The groups are shells around one centre, one inside the other: the same stretched ball of 8 dimensions in 7 sizes.
(in the rows, 128 means zero)
Known rows, each followed by its group:
[163 148 175 111 107 125 106  95  96 135 118 141 131  85 104 132]
J_710
[153 147 155 131 105 117 109  88  99 156 117 134 130  86  73 134]
J_528
[124 132 198 120 125 145  95 116 121 126 142 137 139  83 121 138]
J_98
[137 163 185 104 117 128  91  98 115 122 118 116 111  73 125 128]
J_745
[164 132 201 128 130 119  87 120  87 175 133 129 168  80  56 110]
J_281
[164 138 209 112 129 122  84 116  88 161 130 107 170  74  55 114]
J_710
[150 148 137 121 105 105 102  81 109 149 102 142 100  91 100 117]
J_29
[139 160 160 157 101 125 113  89 105 168 119 152 112  89  72 132]
J_98
[131 146 180 119 118 143 107 113 106 118 144 128 144  69 137 163]
J_528
[186 136 196  96 118 110  93 102  81 163 126 102 179  78  35 119]
J_29
[156 147 200 115 108 145 113 107  99 126 142 143 151  79 111 155]
J_98
[165 129 211  91 117 130  92 102 105 133 127 119 159  89  71 119]
J_745
[149 129 176 150 119 128 107 113  86 173 137 132 172  81  48 140]
J_745
[117 148 146 165 124 132  97 111 101 146 106 165  96  84 137 121]
J_98
[137 129 194 149 129 148  99 128  90 147 137 152 159  81 101 136]
J_710
[163 151 200  95 120 121  89 105 100 138 127 117 142  74 100 120]
J_281
[154 151 170 145 125 115  94 113  81 176 121 129 144  72  74 119]
J_528
[133 145 173 119 119 129  90  99 113 128 105 135 107  86 117 114]
J_710
[152 160 191 113 114 117  94  99 110 153 129 124 125  77  91 120]
J_281
[158 115 163 116 136 111  86 120  84 155 121 127 163  80  95 115]
J_528
[120 143 193 104 127 152  90 114 117  91 123 127 120  74 164 140]
J_29
[144 137 158 119 127 118  91 110  96 138 115 133 129  77 125 122]
J_281
[141 117 189 116 143 124  75 126  98 146 122 121 155  80  97 105]
J_528
[154 141 172 122 109 122 100  90 103 149 108 134 128  92  70 117]
J_607
[158 164 216 116 123 129  95 122  92 154 154 121 158  60 107 140]
J_745
[130 139 146 176 127 111  94 110  94 195 116 144 128  84  59 109]
J_29
[139 150 170 146 112 123 107 103 108 168 138 146 130  82  86 136]
J_281
[145 122 162 164 123 119  94 106  89 188 109 142 148  96  27 104]
J_98
[161 123 188  89 131 119  89 117  94 134 136 109 172  73 102 131]
J_710
[155 150 178  90 120 114  94 104 106 131 134 117 135  70 130 134]
J_528
[145 123 148 117 120 116  97 101 105 138 114 144 127  91 116 122]
J_607
[125 142 154 150 119 126  97 100 108 153 109 144 110  88  94 119]
J_528
[159 163 187 135 108 128 104 100  93 156 121 150 124  82  91 123]
J_745
[157 146 200 122 117 121  96 107 105 165 141 136 146  83  76 121]
J_607
[123 136 183 168 129 143  91 120  99 159 115 160 125  90  92 111]
J_528
[165 159 226 107 119 128  97 117  94 158 159 104 176  62  71 143]
J_528
[152 149 207 143 125 131  94 119  88 175 139 124 164  73  53 125]
J_281
[155 175 227 139 112 133  99 110 100 176 147 131 144  72  60 127]
J_98
[131 136 194  96 130 135  85 112 116 113 126 107 138  74 123 130]
J_98
[172 130 189  71 119 113  90  99 103 127 124 106 156  81  93 122]
J_528
[135 131 181 152 132 126  84 116  99 172 115 142 135  89  68 100]
J_281
[119 149 134 160 114 123 105  98 110 151 111 160  95  87 124 129]
J_29
[158 115 168 138 134 106  88 118  81 191 129 115 181  81  30 112]
J_29
[143 135 202 136 126 139  91 119 100 151 130 146 145  86  90 118]
J_281
[144 128 162 143 126 121 102 118  86 167 138 126 168  74  75 142]
J_745
[139 135 207 113 124 140  87 110 112 131 124 128 139  86  93 117]
J_710
[166 159 189 157 103 119 107  94  91 196 125 149 138  90  25 114]
J_29
[157 113 167 146 133 114  96 126  79 184 137 142 178  83  64 122]
J_745
[131 136 171 106 123 122  90 104 125 127 127 134 116  84 135 123]
J_29
[137 154 204  83 122 145  96 114 113  91 142 115 136  63 170 156]
J_98
[160 143 168 111 110 124 109  99  93 134 126 132 145  79 104 144]
J_607
[160 142 212 111 113 139 102 106  98 139 136 122 163  81  70 138]
J_710
[121 141 167 145 123 134 105 118 107 148 148 135 143  71 117 155]
J_98
[171 134 209 112 115 116  93 100 102 175 134 119 166  90  23 111]
J_745
[127 111 151 156 140 127  89 129  93 156 120 159 141  87 117 116]
J_745
[112 144 150 169 124 129  99 112 109 160 122 157 109  83 116 127]
J_745
[144 161 221 123 123 139  95 122 103 148 154 125 152  65 105 140]
J_607
[153 146 175 128 119 125  94 105  92 146 110 142 126  83 102 115]
J_281
[150 125 174 136 136 112  87 125  88 176 135 132 162  77  80 115]
J_607
[138 144 148 126 121 106  96 102 109 159 129 127 125  76 107 128]
J_29
[139 167 193 150 119 130 102 118  98 169 150 142 137  67 103 140]
J_710
[124 156 161 169 118 133 107 112  99 162 130 156 119  76 110 139]
J_710
[155 123 166 141 126 121  99 117  85 167 129 149 159  85  83 124]
J_281
[122 135 203 143 130 154  89 124 108 131 125 152 130  86 119 121]
J_98
[138 153 171 143 109 125 105  97 113 159 128 153 114  88  95 128]
J_607
[141 135 188 156 133 123  90 128  94 185 142 145 155  78  76 117]
J_607
[133 124 181 113 128 135  91 114 111 124 127 133 140  84 122 129]
J_281
[129 125 187 144 127 137  97 120 107 157 143 137 156  83  82 135]
J_710
[128 154 181 156 123 144 106 124  92 147 142 147 141  67 125 152]
J_710
[169 123 166 103 116 106  97  97  98 156 122 127 153  90  69 118]
J_607
[153 134 203 146 114 137 111 115  94 174 157 136 181  82  43 148]
J_29
[153 141 199  90 118 125  97 106 112 131 145 109 156  74 100 142]
J_607
[157 124 168 129 127 100  87 106  95 189 124 116 160  86  33 105]
J_745
[154 153 206 102 112 132 100 105 111 134 143 129 141  77 108 138]
J_607
[151 146 163 128 108 124 102  91 102 141 103 153 110  94 100 116]
J_528
[172 157 210  92 105 132 111 100  96 134 149 108 169  69  82 158]
J_98
[139 125 184 146 140 116  87 132  96 187 151 128 171  74  70 121]
J_29

New rows, each followed by its group:
[142 150 206 121 116 140 104 114 110 140 153 135 149  74 109 148]
J_607
[160 118 173 144 129 117  96 122  82 180 132 152 167  88  70 116]
J_745
[158 152 177 144 111 124 105 104  89 167 124 152 135  83  81 125]
J_607
[136 143 180 116 135 135  82 121  95 116 109 134 122  72 155 118]
J_29
[163 134 191 109 114 124  95  98 100 147 117 128 147  91  64 115]
J_281
[147 151 191 165 120 122 102 118  93 199 151 144 156  77  51 129]
J_710
[133 149 160 175 123 132 104 119  82 169 123 159 132  76 100 132]
J_745
[131 154 197 117 121 152 101 119 104 106 137 137 132  68 160 154]
J_528
[139 162 180 127 111 134 105 102 103 135 129 128 126  72 112 146]
J_607
[126 146 169 138 127 127  99 119 106 149 144 133 136  68 127 144]
J_528
[129 163 195 129 114 140 105 110 116 136 148 136 126  71 128 151]
J_710
[155 140 208 101 114 145 100 108 104 115 130 139 144  84 117 137]
J_98
[136 133 174 128 134 120  87 120 103 154 131 130 140  76 110 120]
J_281
[172 134 190  91 105 125 105  90 102 133 126 122 155  89  71 135]
J_745
[128 153 181 142 128 140  93 119  99 134 120 145 119  73 137 128]
J_607
[138 154 192 116 126 129  89 115 108 136 133 128 127  70 130 127]
J_281
[166 156 206 108 106 132 107 102 101 139 141 140 144  79 102 140]
J_98
[152 147 164 123 110 109 100  92 108 163 122 133 125  86  77 120]
J_281
[134 152 211 135 114 150 104 111 110 140 143 133 144  78  89 145]
J_528
[148 114 165 114 127 121  94 113  99 140 126 135 153  86 104 127]
J_281
[133 125 150 135 126 129  96 111  98 134 111 147 128  86 124 126]
J_281
[133 143 188 129 116 131  93 100 123 145 122 148 111  94  98 113]
J_98
[174 153 183 100 113 109  95  94  91 154 118 107 147  75  64 120]
J_745
[128 169 195 130 117 139  98 107 111 136 134 121 122  67 113 142]
J_745
[152 158 181 137 102 130 104  87 105 152 107 151 110  94  74 115]
J_29
[139 120 168 174 135 121  90 125  86 193 122 159 150  91  59 102]
J_710
[140 161 179 140 104 134 112  97 108 149 134 144 124  80  97 146]
J_607
[134 142 167 180 114 134 114 112  91 184 139 155 149  83  59 143]
J_98
[133 135 187 116 136 133  87 125 101 131 135 117 151  68 124 134]
J_607
[152 138 208 131 125 131  87 114  98 161 124 137 147  87  67 106]
J_607
[116 147 212 156 129 160  93 128 108 138 135 152 131  79 118 130]
J_29
[145 148 205 137 129 134  85 118  94 158 121 133 140  78  80 109]
J_607
[142 143 204 155 132 130  87 124  90 183 134 127 159  76  48 113]
J_710
[146 117 148 125 122 120  94 102 101 137  99 160 119 100 115 107]
J_98
[119 148 207 150 124 150 101 123 113 150 155 137 147  73 100 148]
J_98
[144 115 181 104 130 119  85 109 110 145 125 113 155  87  76 115]
J_745
[154 119 153 138 127 114  96 112  82 167 116 136 157  86  71 119]
J_607
[131 147 173 136 132 129  87 118  96 142 116 129 127  71 119 121]
J_710
[107 141 168 160 133 151  99 129 100 130 132 149 129  71 149 148]
J_29
[117 133 195 156 138 150  88 133 100 145 131 144 143  77 113 126]
J_528
[135 115 184 103 137 137  82 120 103 112 116 126 146  83 128 120]
J_745
[170 136 219 109 125 126  95 120  88 163 153 107 192  71  51 135]
J_528
[152 150 161 141 102 116 105  85 108 167 109 159 107  99  73 111]
J_98
[138 122 137 139 121 113  96 100 105 154 105 159 114  98 106 110]
J_528
[135 146 205 167 122 145 101 123  96 174 143 153 151  82  70 130]
J_710
[119 143 187 123 127 145  90 113 116 115 121 133 117  79 138 130]
J_528
[155 136 168 143 113 123 104 101  94 164 117 157 135  94  75 118]
J_281
[133 128 185 157 131 133  96 126  94 173 143 135 165  78  69 133]
J_607
[156 107 184 135 127 118  93 115  98 180 134 143 171  97  43 110]
J_98
[130 158 174 150 124 130  99 118 100 156 136 147 123  70 126 135]
J_607
[154 151 212 104 128 133  90 121  95 136 142 115 159  65 111 135]
J_281
[171 125 157 110 120 101  93  98  88 164 112 118 155  86  57 112]
J_528
[157 149 209 139 131 118  83 120  90 189 135 120 160  73  45 105]
J_528
[143 148 199 113 119 130  87 103 117 138 119 137 117  88 105 108]
J_745
[123 133 169 166 129 133 100 123 100 168 140 150 144  79  94 135]
J_607
[161 135 170  95 119 106  90  96 105 147 118 113 140  83  82 115]
J_607
[165 146 204  96 117 126  99 106  93 143 141  93 176  67  64 145]
J_29
[122 152 179 132 127 143  95 118 104 120 125 134 122  69 147 140]
J_710
[162 162 192 136 113 103  94  97 102 201 134 121 140  80  28 107]
J_29
[158 159 189 144 115 116 100 106  90 187 136 125 150  74  46 124]
J_607
[141 136 200 112 133 127  89 126 107 146 154 124 158  70 119 134]
J_98
[148 167 187 154 112 126 107 109  95 178 142 145 136  73  81 136]
J_607
